The rows come from 4 hidden closed curves, with some noise, and rows from the same curve form a group. Each curve winds through 6 dimensions. The rows are also pushed far along 4 directions, which tell nothing about the answers.
Known rows, each followed by its group:
[ 20  49  17 -41   7 -43  17  28 -16   8  10  20 -41   5 -15 -15] | k68
[-28   7 -39 -52  -8  -7   1 -18 -16 -23 -26 -15   8 -47  -6   0] | k68
[ 15  14   8  12 -12 -23  -9  -4   2  -2  19  17 -33  -6   2  -3] | k637
[ 10 -31  17  35  15  33  -3  29  27   7  -4 -18  17  48  10  -6] | k637
[ 17 -18  19  56  -7  23   1  -7  19  23  21  37   0  49   5  32] | k364
[ 16  22   9 -43   8 -41   9  30 -16  11 -20  29 -23  21 -38 -40] | k68
[  8  13  -4   7   2 -13   3  12   4  10  -3  -9  19 -22  -7  -1] | k869
[-10 -14 -13  14 -12  21 -11 -35 -10 -13  17 -25  14 -27  25  11] | k637
[ -1 -35  13  29  13  24  -7  27  11  -2 -13 -11  14  48   4 -22] | k68
[  6  21  -5  15 -42 -36 -22 -46  -8 -14  19  58 -71   1 -32  15] | k869
[ 11   9  22  -7  14 -45  -2  19 -23   6  -3  12 -15   8 -26 -51] | k68
[  5  13  10  13  11  -4   6   0  14   2  20 -23  15 -29  28   5] | k637
[ 26  21   4  -4   8 -47  18  16  14  25  12  36 -19  20 -10 -10] | k637
[-12 -42   9   4 -25  23 -22 -16 -48 -21 -18  10  -3  51 -53 -46] | k637
[  3 -19  -3   8  13  51  10  25   9   8  -9 -17  40   7  50  23] | k364
[ -2  -3   5   2  -7 -44 -16  -3 -31 -10   4   5 -26   7 -30 -51] | k869
[  4 -11 -10 -19   6 -13  -1  31 -22  -6 -23  15  -4  15  -9 -31] | k364
[ 21  -9  25  10   4   0  -8  47 -22  11 -14  10  -4  43  -3 -39] | k869
[ -9  -8   7 -21  15  48  24  26  17  17   6 -55  52  19  44   2] | k364
[-33 -58 -30  -2 -37  56 -30 -31 -40 -38 -29 -23  11  22 -28  -9] | k869
[ -3 -15  13   2 -18  52  -6  -1  -6 -14  11 -41  28  13  24 -21] | k637
[ -7 -24  12 -25   5  19  -3  43 -40 -10 -10 -33  14  33  29 -64] | k68
[ 13  34  -5 -54   7 -54   7  22  -6   8 -16  -3  -8 -38 -10 -40] | k637
[16  3 36 57 11 -4  3 11 26 22 39 13 -9 43  6 13] | k364
[ -2   8  -7 -27  25   8  27  20  22  14  -5 -33  41 -12  24   3] | k68
[ 26  34  14   2  33 -52  22  21  13  42   6  31  -1  -6  13  -1] | k869
[ -4   0 -17 -31 -41  12 -10  -9 -23 -12 -12 -11  11  -7 -23 -27] | k869
[ -4 -15   2  -4  17  34   3  20  11  -2 -10 -36  26  -1  29   4] | k637
[ -2   4  -8   3  -8 -16   3 -14 -25 -13  19  27 -38  21  -8  11] | k68
[ -5  -8 -15 -25  -8  -2   0  17 -34 -13 -16  12 -10  11  -1 -22] | k364
[-15  24 -21 -41  15 -23  11  11  -3 -13  -2 -40  21 -72  23  -7] | k364
[ -7   0   1 -15   1   7   2  -1  10  -6   1 -35  22 -15  -5 -19] | k68
[  4  -1   0 -25  -3 -18   3  14  -8   3 -19  22 -17  30 -36 -26] | k68
[ 18  31  15  28   7 -36  -1   8   6   8  19  24 -27 -13   6  10] | k869
[-10  14 -25 -15  14 -32   1  -6 -24  -7 -18  30 -20 -38  -8  23] | k364
[  2  20   1 -10  19  20  30   9  32  22  22 -35  35 -14  79  24] | k869
[ -1   7 -10   6   1  31   2  -3  -3   7  -9  -3  24 -29  31  45] | k869
[  2  24   5 -46  -1 -18   8   8 -30  -5   7  -3 -25   1 -12 -16] | k68
[-31 -45 -21  -9 -28  30 -17 -33 -20 -33  -8 -39  14  15 -40 -29] | k68
[  0  36 -27 -40 -16 -28  18 -12 -17   3  12  14 -11 -32  11  11] | k869
[ 35  10  41  29  27   3  13  55  15  40   7  -8  34  26  36 -26] | k869
[  6   6  12 -16  28  35  24  31   5  30   1 -31  55 -13  74   9] | k364
[ 18  16  14  -2   7  -1  21  32  32  17  22 -20  15  25  35 -18] | k869
[ -2 -30  13  35   5  52   0   0  -5  14   6   3  16  39  30  30] | k364
[26  2 21 32 -4 16 14 14 22 17 31 15 -2 48 26  9] | k637
[ -4 -20 -10 -20   5  21  11  -3  -3  13  -9 -31  46   1  16 -19] | k637
[  6  42   3 -30   0 -10   5   4  -9   0  -1  15 -27 -31   7  26] | k68
[  1 -22  16  26 -21  26 -22 -12   4  -1  -2   1   6  20 -23  -7] | k364
[ -5  29  -4 -30  17 -17   2  -3 -22   2 -17  -2   5 -65  18  10] | k637
[  9  -9  32  43   9  -6  -8  15   6   9  22   3 -10  38  -6 -17] | k364
[  0 -13  23  51 -17  30 -15 -30  17  13  18  27 -14  38 -27  44] | k364
[-22 -18 -23 -34  -1  14   0  -2 -37 -22 -16 -19   2   2   3 -12] | k637

New rows, each followed by its group:
[  2  31  -4 -44  -8 -31  10  -1 -31 -10  12  17 -43   0 -23  -6] | k68
[-35 -45 -26   1 -35  12 -35 -61 -26 -30 -21  -1 -15   9 -52 -13] | k869
[ 10   0  15 -20   4  -6  13  33 -18   3   9  -9  -5  46   7 -44] | k68
[ 12  14 -11  16 -18 -12  -7 -25  19   0  19  24 -26 -25   9  38] | k637
[ 17 -22  25  62   2  23  -7  10  11  19  15   1  18  39  17   2] | k869
[ 20  13  16  33 -16   1  -9 -14  10   1  11  64 -57  36 -35  45] | k68
[ 20   0  29   5  27   2  -2  45  -5  14 -14   0  -1  15  18 -22] | k637
[ -6 -23  19  -7 -12  11  -9  16 -21  -2  -1   0 -17  73 -36 -39] | k364
[  8  35   0  -6  27 -13  22  27  40  12   1  -7  13 -34  32  23] | k68
[-16  36 -15 -34   4 -13  18  -1  -3  -7  23 -28   5 -56  35  19] | k364
[  1  10 -23  -6   8 -17   7  -1  -6   1 -12  24  -1 -27   2  23] | k364
[ -9 -23  12   6   2  26 -16  14  -2 -12 -12 -38  23   4   4 -35] | k68
[ 10  30 -10  25 -21 -17   5 -26  23   2  21  58 -29 -19  10  49] | k68
[-27 -12 -39 -33 -17  30  -6 -18 -36 -19 -26 -22  21 -32   6  18] | k869
[-13  24  -5 -46  -6 -33  -7 -23 -21  -4 -10  -1 -21 -47   5 -21] | k869
[ 24 -13  30  62 -14  20 -11   6  32  16  11  30  -1  45   2  -1] | k68
[ -2 -18  18   1  20  36   6   8  10  12   0 -63  61  -7  30 -19] | k68
[ 18  50  -8 -41   5 -48  29  18   4  15  17  22 -21 -21  16  -1] | k637
[  3   1  -3  27 -17  44   9 -31  21  -1  33   5  -7  18  16  64] | k68
[  7  41  -8 -28 -19 -28   9  -2  10  -1  15  -1 -12 -29   4  -7] | k869
[  9  33  -9 -22   1 -13  12  -2  25  10   5  -7   6 -54  29  25] | k637
[-25 -22 -29 -15 -43  24 -17 -39 -26 -28 -10  -5   6 -22   1 -11] | k68
[ -2  24   3 -25   9 -42   0  22 -17  -6  -3  11 -38   0   2 -24] | k869
[  1  41  -5 -57   3 -24  13  -5 -27  -1  -5   6 -22 -36 -14   8] | k68
[ 20  15   6  -4  25 -11  30  13  27  37   7   2  31  -7  27   9] | k637
[-10  -2  -2 -35 -18  40  -3  -5 -18 -17  -1 -40  11  -8  16  -7] | k68
[  8  45 -15 -63 -20 -53   1   4 -31   1 -15  23 -26 -40 -29 -31] | k869
[ -6  11  -4   2   8  -2   4 -26  29  13  -1  -1  10 -30  15  32] | k869
[  1   0 -19   0 -29   0   5 -11   5  -8  10  11 -11  26 -22   3] | k869
[ -9 -12 -10  40  -7  -4   1 -34  23   0  26  22  -9  21 -28  43] | k364
[  7  -6  17  29  -6  28  -1 -12  30  14  14 -16  26   5   7  11] | k68
[-10 -23  -9  21  -3  22  -3 -19  16   6  -3 -26  38   0  -2   6] | k869
[ -8  21 -17 -26  -5  -1  10 -25  -4  -3  -4   2  12 -38  -5  20] | k637
[  3   4  -7  -7  18  18  17  11  15  19  -6 -18  50 -37  43  15] | k364
[-11  31 -17  -6 -26   3  -4 -52  16  -6  17   4 -12 -60  20  47] | k869
[ 20  41   0 -24  19 -41  25  35  -6  21   0  31 -24   1  18   5] | k869
[ 37  17  21  10  16 -17  23  34  37  37  18  17   1  30  25  -3] | k637
[-11   3   1 -74   1  19   1  18 -35  -3 -35 -43  27 -21   1 -46] | k68
[  7  32   1  -2   1   8  22 -13  13   6  31  10 -17  -7  20  54] | k68
[ -8   7   0 -10   6  10  -5   6  -7  -6  -4 -22   3 -24  29   2] | k869
[ 18  23  19 -10   7 -17   3  33  17  13  -8   1   7 -11  -5 -24] | k364
[  7  -4  17  -1  -5  10  -5  -2  -2  20  -8   4   7  13  14 -16] | k869
[  6 -42   5  71 -20  55 -21  -8  18  -5   1  15  -4  63 -14  32] | k869
[ 10  14  15  12  14  20  15   3  22  22   3   3  29 -11  16  28] | k637
[ -8  -6  -9  -1 -19 -27 -13   7 -22 -31  10  10 -41  22 -35 -31] | k364
[-32 -23 -23 -16 -10  27 -11 -39 -45 -11  -8  -8  11 -23  12  23] | k364
[ 19  13  18   3  13   8  12  22  14  21  22 -27  29 -15  60  -7] | k637
[  3  19  -6   1  23 -14  10 -19   3  20  -1  10  15 -54  23  41] | k637
[  3 -27  12  21  -7   2 -17 -17 -11  13  -8  22 -10  40 -13 -19] | k869
[  8  -4  11   3   8  37  20   8  24  21   1 -16  45  15  21   6] | k637
[-12  -8   0  -9  -2  13 -16  -8 -21 -13 -16 -27  20 -41  17 -20] | k68
[-22 -20 -21  14   6  33  -5 -16  11 -14  -9 -23  25 -26  25  37] | k68
[-13 -37  -1  23   4  67 -13 -26  -9   2 -16  -8  25   5  19  46] | k68
[ -2 -14  -8  -4   8  -2   1   2 -26  -5  -9  15 -16  21   2   0] | k637
[ 13  36  -1   8  23 -26  26  14  14  20  22  31  -8 -21  53  42] | k68
[ 25  60  24 -22  12 -51  27  38  -2  11  29  21 -25   5   9 -28] | k637
[-10 -20   2 -12   5  41   7   8 -21  -5   7 -39  28  19  38 -13] | k68
[ -4 -12  12  -6  -2  -3 -12  25  -6 -15 -14 -24   5  15 -17 -55] | k68
[ 21   0  27   2   0  40   8  35  27  15   7 -36  34  16  41 -21] | k637
[-19   5 -15 -39  10 -26   2 -14  -8   0 -16 -27  15 -40  -1 -26] | k869
[-10  10  -8 -33 -10  13   5 -23 -29 -14   7 -17 -10 -14  -2  14] | k68
[ 22  12  27   8   6 -33   4  24  16  10  10   9 -17  33 -33 -38] | k68
[ -2 -25   7 -14  19  12  16  37 -10   4   1 -45  38  44  11 -61] | k637
[  8 -30  24  18 -22  35 -24   3 -21 -13  -7  15 -28  67 -34 -19] | k68
[-13  20   2 -44  26 -35   1  17 -47   3 -15 -12  -4 -42   7 -28] | k364
[-11  -7 -12  11  -1 -28  -6 -23 -14 -18   5  16 -30  11 -41   2] | k68
